All groups share one centre, and each spreads out both ways along 12 directions, with some noise.
In the rows, zero is written as 128.
Some rows, each with its group after it:
[114 146  88  91  75  91 120 139 126  98 107 128 103 157 129 137 139 171
 180] : T
[ 80 121  62 160 120 144 165 103 114 155  57  97  89 148 111 103 156  79
 111] : U
[117 144 147 130 116 104 143 136 135 166 230 115 140 183 148  82 105 113
 102] : W
[100 145  71 134 142 145 126 142 123 116 168 113 113 144 148 137 117 132
 135] : T
[129 104 145  83 111 165 129 167 121 162 138 136 112 145 161 105 142 121
 143] : G
[147 149  91  98 124 140 130 115 126 122 118 101 142 165 122  89 130 123
 136] : W
[120 134 107 167 156 160 126 152 144 122 134 115  90 132 140 147 114 129
 163] : J
[123  87  96 166  89  62 131 167 145 145 119  94 123 136 139  87 122 126
 125] : T
[100 123  82  94 188 170 117 181 149  96 140 113 160 176 214 109 127  84
 157] : U
[110 124 134 137 126 121 136 132 108 119 121 148 104 162 126  90 135 125
 102] : T
[ 97 144 139 100 118 108 121 172  75 115 101  55 144 181 170 136 188 105
 131] : J
[171 125  72 164 233 133 124 138  71 139 233 106 164 136 159 133 110 131
 114] : G
[132 165  35 126 132 173 147 149 110 101 157 146 131 149 168 116 103 159
 132] : T
[123 142 100 128 132 110  93 118 127 121 155 106 130 146 144 112 124 134
 110] : W
[ 97 107 119  74  97  53 157 124 131 133 139 115 183 170 151 155 125 104
 175] : T
[133 159 149 170 150 113 154 151 139 101 147 115 153 126 139 169 122 133
 158] : U
[115 104 107 105 137 147 126 148 129 119 120 140 109 146 147 123 118 124
 151] : W
[132 100 100 130 142  87 145 161 141  51 129 150 136 120 151 106 124 169
 111] : G
[123 119  87  85  65 107 192 179 158 146 155 131 147 144 133 107 133 134
 195] : W
[104  99 127 147  96  90 149 167 175  76 131 176 135  97 119 113  84 147
 122] : J
[174 117 110 131 105 117 145  97 148 147 150 164 117 126  96  90  89 156
 127] : J
[ 89  89 132  98 126 102 142 181 126 105 163  97 130 150 169 133 133 124
 138] : U
[132 189 104 140 114 121 121 109 128  61 113 111 113 159 114 133  99 164
 130] : W
[100 148 115 120 105  93 105 138 117 121 121 109 120 181 128 106 135 116
 148] : G
[162 183 104 213 118 170 135 108 127  66  44 150  22 133  79 129  98 192
 133] : U
[110 184 147 116 121 172  96 123  97 114 152 135 132 128 141 155 128 135
 107] : W
[121  99 141  91 101 122 111 171 104 128 160 114  85 169 146 107 113 150
 140] : G
[104 167 130 112 134  99 119 121  91 132 101  72 197 159 144 139 181  76
 126] : J
[106 140 110 147 125 136 104 159 121 114 136 128 132  91 123 128 148 128
 114] : J
[ 93  87 143 129 126 116 157 115 179 142  93 135  80 175 120 105 114  88
 162] : G
[127 117 115 108 130  76  81 102 109 148 165 121 108 189 159 107 128 138
 125] : J
[113 162 194 161 110  95 129 159  71 143 130  97 147 160 144 128 181 113
  85] : W
[115 150 122 136 120  91 116 127 105 130 155  90 132 160 123 106 146 126
 101] : W
[141 137 162 154 157 173 128 112 115 122 110 175  97 186 132 110  68 111
 121] : W
[107 137 120 104  91 110  92 130  96 126 164  95 112 165 153 132 101 145
 103] : G
[119 126  93 143 113 109 133 142 137  79  95 118  91 144 126 128 115 156
 147] : U
[107 130  94 161 145  67 127 138 132 121 130  82 120 202 140  86 142 101
 137] : W
[166 120 158 156 158  88 117 199  69 101 123 141 144 170 145  64 169 135
 111] : G
[130 118 117 116 117 125 122 149 149 118 127 103 122 123 136 125 132 134
 153] : T
[138 119 102 148  99 157 185 183 124 158 122 127 115 163 164  85 120 120
 142] : T
[133 100 121 116  71  49 141  96 109 167 139  98 138 131 106 108 135 139
  97] : U
[ 93 145 164 147 109  86 128 168 122 123 162  64 128 166 127 136 129 108
 136] : J
[150 128 158 147 191 154 100 201  85 112 139 136 115 182 173  72 161 117
 118] : G
[177 133 134 182 183 112  86 167 122 109 139 136 119 135 102 105 118 142
 162] : U
[110 147 117  99  99 169 126 198 128 103 140 105 119  88 150 153 171 157
 150] : G
[113 125  85  93 120 190 113 189 146 152 186 131  88 121 171 129 131 145
 179] : J
[165  72 119 181 176 123 155 169 130 135  59 138  63 139 102 128 154 123
 212] : G
[137 159 122 146 118 199  87 170 130 152 128  87  26 118 115 131 168 154
 171] : T
[ 97 142 141 165 136 104 112 121  99 169 117 131 117 159 121 144 157  89
 150] : U
[151 146 133 148 142 142 122 131 110  97  90 136  86 162 132 124 127 148
 138] : T
[130 144 127 154 128 150 136 167 162 145 152 124 125 184 151  87  88  96
 165] : J
[121  93 141 178 165 121 137 161  99  96 129 148 116 183 180  64  97 117
  46] : T
[133  96 139 114 138  74 109 109 113 117 124 132 117 155 165 150 138 153
 124] : J
[120 129 137 137 108 112 127 131 133 128 124 116  97 159 110 102 126 127
 130] : G
[113 133  81 135 132 141 118 155 141 117 135 152 109 135 146 128 120 136
 166] : W
[ 93 130 163 156 156 149 141 184 124 105 158 154  93 208 187 109  98 107
 139] : W
[104 135 123 175 153  74 123 102 150 115 121 131 115 187  98  77 127  93
 122] : G
[135 116 114 125 173 125  44 158 108 147 165 100 103 141 144 127 138 122
 159] : U
[ 85 110  33 101 117 114 107 124 128 127 116 102 133 133 138  93 154 108
 117] : U
[ 81 124 107  39  75  92 119 130 183 107 155 118 120 177 135  95 118 128
 175] : T
[146 133  64  61  66  96 113 159 111 129 152 117 119 159 103 107 123 172
 205] : G
[ 96 103  45 153 136 104 140 118 128  96  94  82 110 130 120  96 133 121
  87] : U
[ 71  89  84  75  64 109 155 118 119 119  83 121 107 177 169  83 140 120
  84] : U
[ 49 170 118 151 181 155 120 136 107 123 117  98 195 143 135 117 165  27
  92] : J
[141 131 106 103  92  89 141 130 136  99  99 130 149 163 131  95 120 144
 142] : J
[ 96 110 129 119 101 146 137 176 141 135 176 102  88 108 125 113 141 138
 118] : T
[116 109 111  87 118 124 183 168 199  63 128 153 128 156 151  84 117 141
 163] : G
[ 98 114 133 130 136  78 120 110 107 116 123 136 150 160 126 100 135 103
  85] : J
[154 129 116 151 150 156 120 124 129 124 105 137 102 137 128 122 105 136
 135] : W
[126 100 127 126 132 144 146 165 110 128  99 122  96 142 162 145 150 127
 157] : J
[151 125 133 122 152 101 119 109 102 132 132 131 158 162 143 131 111 119
 128] : T
[147 143 140 123 137 115 111 124 127 132 166 127 144 161 149 115 107 133
 125] : U
[130 140 125 122  96  99 149 122 129 155  93 120 110 206 122 118 134 111
 192] : T
[193 146 155 136 161  91  56 144  89 156 134 179 227 116 162  90 167 119
 108] : U
[127 155  96 183 167 139 100  95 140  76  79 111  82 132 122 195  88 147
 157] : W

New rows, each followed by its group:
[167 150 155 172 138 153 148 117 111 217  81 111 102 214 125 104 142  68
 184] : T
[ 75 125 129 108 112  77 119 132 142 118 187 113 105 192 109  84 120 116
 133] : G
[126 113  98 126 123 115 127 124 121 132  86 107 121 161 153 119 138 118
 134] : U
[150 144 120 133 143 126 104 126 115  95  91 133 115 149 139 133 128 147
 145] : T
[156 110 127 106 130 109 134 155 135 123 140 111 159 149 168 113 118 131
 138] : U
[178 150 114 173 147 162 104  86 154 107 122 144  89 108 110 152  58 172
 130] : W
[157 137  94 188 202 167 142 121 136 154 149  94 129 152 102  78 108  79
 119] : U
[ 98  96 158 163 147 122 135 207  97  91 119 163  70 194 165  97 123 125
 130] : W
[102 124 113 105 106 119 128 149 137 115 128 117 111 150 139 128 137 134
 154] : T
[131  85 136 139 196 180 121 130 119 192 161 141  98 146 157 110 126  81
 122] : G
[164 161  98 170 161 171 109 112 157 105  98 131 112 120 156 168  89 146
 158] : W
[107 113 119 103  93 124 131 152 115 113 137 102  94 129 154 141 135 159
 113] : U
[145 155 157 144 159 170 120 130 109  88 141 129  79 194 128  84  81 138
  94] : W
[132 132  25 138  97  86 133 137 178 115 112 100 149 145 138 103  96 131
 178] : T
[132 117  49 104 142 151 113 150 129 129  86 121 156 125 160  90 156 108
 141] : U
[171 149 108 150 128 156 163 161 111 148  95  70 113 135 109 113 170 129
 162] : W
[102 108 115 120 127 130 126 143 128 132 180 114  82 167 139 106 107 134
 130] : J
[ 93 149 144 123  98 100 134 161  77 146 113  76 163 189 186 164 146  93
 140] : G
[108 107  50 119 107 122 141 138 107 121  83 128  76 174 114  87 134 127
 153] : J
[116 121  74 147 122 128 128 170 155 140 153 149 113 113 153 135 129 137
 180] : W
[123 152  77 209 144  94 112 194 138  76 112 127  93 150 171 116 147 157
 160] : W
[142 203 123 194 125 152 114 206 102 103 111 156 133 126 183 129 172 153
 138] : W
[112 106 102 133 107  69 142 173 135 131 152 113 129 168 147  82 150 125
 144] : W
[155  62 117 145 149  94 125 155 131  86  75 112  79 160 146  92 112 150
 126] : W
[ 59 135 109 111 121 109 131 154 134  30  85 165 132 188 211 105 123 132
  96] : U
[121 114 125 138 115 131 137 130 108 135  87 123  96 163 139 106 137 118
 115] : U
[129 142 164 149 115 196 148 139  95 127 133 105  69 105 160 150 144 167
  50] : U
[111 143  66 103 120 136  92 130 139 126 175 123 107 140 140 109 118 147
 143] : J
[ 95  86 147  31  75 133 131 167  55  91 131 161  94 163  92  56 145 153
  90] : W
[100 140 136 130 128 155  83 139 119 107 113 100  78 176 179 139 101 128
 114] : G
[137 140 122 145 120 114 161 121 137 104 127 105 132 160 142 131  88 138
 121] : G
[135 118 124 172 140  85 107 139 104 121 105 116  80 169 103 112 131 135
 145] : G
[143 140 104 122 134 154  90 133 121 117 135 132  95 143 140 101 119 155
 116] : U
[111 123 102 114  68 193 150 205 135 183 133 147  93 146 167  21 169 108
 112] : T
[133 136 114 140 129 119 118 150 108 114 118 107 117 164 141 127 126 138
 145] : G
[149 150  75 139 138 134  90 134 124 104  88 166 134 132 121  78 134 139
 133] : U
[123  93  80 120 146 139 139 156 158 112 104 104  97 146 157 137 115 127
 185] : W
[ 85 139  82 138 136 149  82 180  76 108 144 128  92 109 173 137 172 153
 102] : T
[109 130 143 125 126 140 123 128 127 149 139 157 138 141 152 145 110 109
 137] : W
[145 125 140 144 132 129 126 145 104 148 135 100  82 193 127 112 104 124
 155] : G
[114 148 124 149  69  45 134 177 103 153 165  91 159 114 134 120 202 143
 119] : W
[166 144  91 119 121 115  95 149  96  96  84  63  72 149 161 178 166 191
 181] : J
[156 122 103 153 129 141 136 162 131 154 135 115 122 183 172  74  98 115
 131] : T
[ 86 124 127 133 160 178 145 163 139 116 103 133 102 175 175 103 144  83
 137] : T
[112 132  97  77 125 151 124 112 137  94 151 112 100 159 120 125  89 143
 137] : W
[132 140  60 166 117 162 168  77 143 110  93 105  55 167  84  73  84 137
  95] : U
[124 128 122 157 186 135  96 143 125 118 182  79 109 144 151 138 118 125
 123] : U
[131 137  80 129  98 183  94 202 137 124 146 101  64  94 153 111 151 173
 138] : T
[131 170 121 183 147 173 116 184 118  87 130  56  63 157 121 121 110 139
 137] : J
[121 114 100 155 140 119 108 158 120 115 155 108 113 136 154 108 112 135
 102] : T
[132 125 147 159 153 111 125 156 101 120 124 130 139 155 148  98 155 114
 105] : G
[112 173 108  89 113 131 140  83 105  86  81 114 129 199  87 116 106 120
 142] : W
[121 107  78  85 111 116 132 146 144 120 131 141 144 161 128  57 120 115
 142] : U
[110 178 136 151 127 115  89  85  60 123  43 135 139 139  98 154 163 107
 112] : W
[175 151 101 166 135 142 127 131 155 129 127 107  78 191 126  94  75 142
 172] : J
[137 122 154 133 124 119 143 136 120 138 165 111 128 142 138 114 119 131
  98] : U
[ 70 140  86  93 118 119  79 137  57 101 120 119  98 145  82 100 182 131
 112] : W
[109 167 117 130 117 119 136 148 129  89 151 100 159 146 155 126 130 137
 108] : G
[117 148 101 129 139 171 122 164  93 123 172 114  95 149 167 141 128 145
 138] : T
[122 137 130 120  96 120 167 162 148 114 129 111 147 149 126 107 108 122
 147] : J
[148 142 146 116 185 145  94 134 133  84 109 126 154 119 215 185 147 147
 135] : J
[175 143  99 147 157 141 132 150 105 131 151 114 136 137 127 113 126 143
 140] : G
[139 166 169 124 114 100 146 188  74 173 138 100 172 227 137  72 171  78
 166] : G
[125 138 133 138 159 137 118 143 108 108 125 116 101 175 158 144 123 129
 146] : T
[103 125  80 124 128 154 147 139  86 118  89 113 109 147 107  89 154 111
 110] : J
[200 114 134 122 125 119  98 147 180 110 110  96 120 162 146  82  76 152
 157] : T
[139 137 105 121 140 134 115 153 131 102 138 138 119 151 140  85 127 141
 135] : G
[ 71  98 130  60 108  97 104  87 112  76 139 133  96 167 102 134  79 142
 105] : W
[125 111  90 100 134 134 118 166 140  73 157 137 108 126 149 114 115 173
 136] : G
[141 129  97 118  97 123 113 176 107 111 114  96  77 182 152 103 131 161
 163] : J
[162  80 132  71 144 134  79 122  79 132 165 135  66 108 185 161 162 208
 100] : J
[141  93 118 123 135  88 143 123  98 158 118 133 154 186 158 109 110 102
 136] : G
[102 125 175 120 158 127  99 151 142  99 185 135 163 101 177 153 122 129
  86] : J
[142 151 104 104  51  80 108 130 108 102 107 115 124 162 119 105 109 174
 132] : G
[ 52 132  83 116 125  96  82 114 128 154 152 130  78 197 104 111 128  88
 185] : U
[112 123 100 134 113  80 183 118 157 102  77 152 150 209 119  71  94  96
 159] : U
[154 172  66 128 129 106 111 118 144  41  42 111 159 113 139 163 141 169
 162] : J
[146 130 148 142 117 137  98 147  92 137  98 122 105 139 146 116 138 133
 109] : G
[129 105 110 150 134 110 122 134  84  94  45 171  78 185  90  67 127 127
 131] : W
[121 130 101 111 106 117 159 142 140 122 117 114 136 168 141 111 118 116
 165] : J
[106 167  90 215 171  73 115 104 119  94  64  67  98 191 116 157 140  99
 160] : W
[146 118 113 135  72 103 147 131 127 119  83 116  78 131 102 134 123 173
 149] : U
[154 155 155 183 151 165 103 122 109 120  91 159  58 179 126  97 107 138
 114] : U
[113 122  75 143 114 118 103 172 113 121 145 102 110  88 140 145 151 155
 128] : T
[ 93 162  91 136 101 171 180 196 157  92 107  93 134 170 120  85 102  94
 172] : J
[117 152 149 137 163 149 113 143  69 115 115 118  87 173 159 191 153 129
 164] : T
[141 124 131  97 124 115 102 146  99 127 146  89  98 175 171 133 148 155
 141] : J
[119 205 145 160  82 158  99 165 147  84  97  90  61 114  80 117 167 161
 134] : G
[154 131 153 147 132 105  91 108 112  78  60 152  82 115  85 116 150 172
 111] : T
[148 132 118 158 143 125 127 154 118 140  98  93 127 140 150 126 158 120
 143] : W
[ 82  61 106  73 136 122 104 131 121 144 141 129 108 142 145 119 126 103
 133] : W
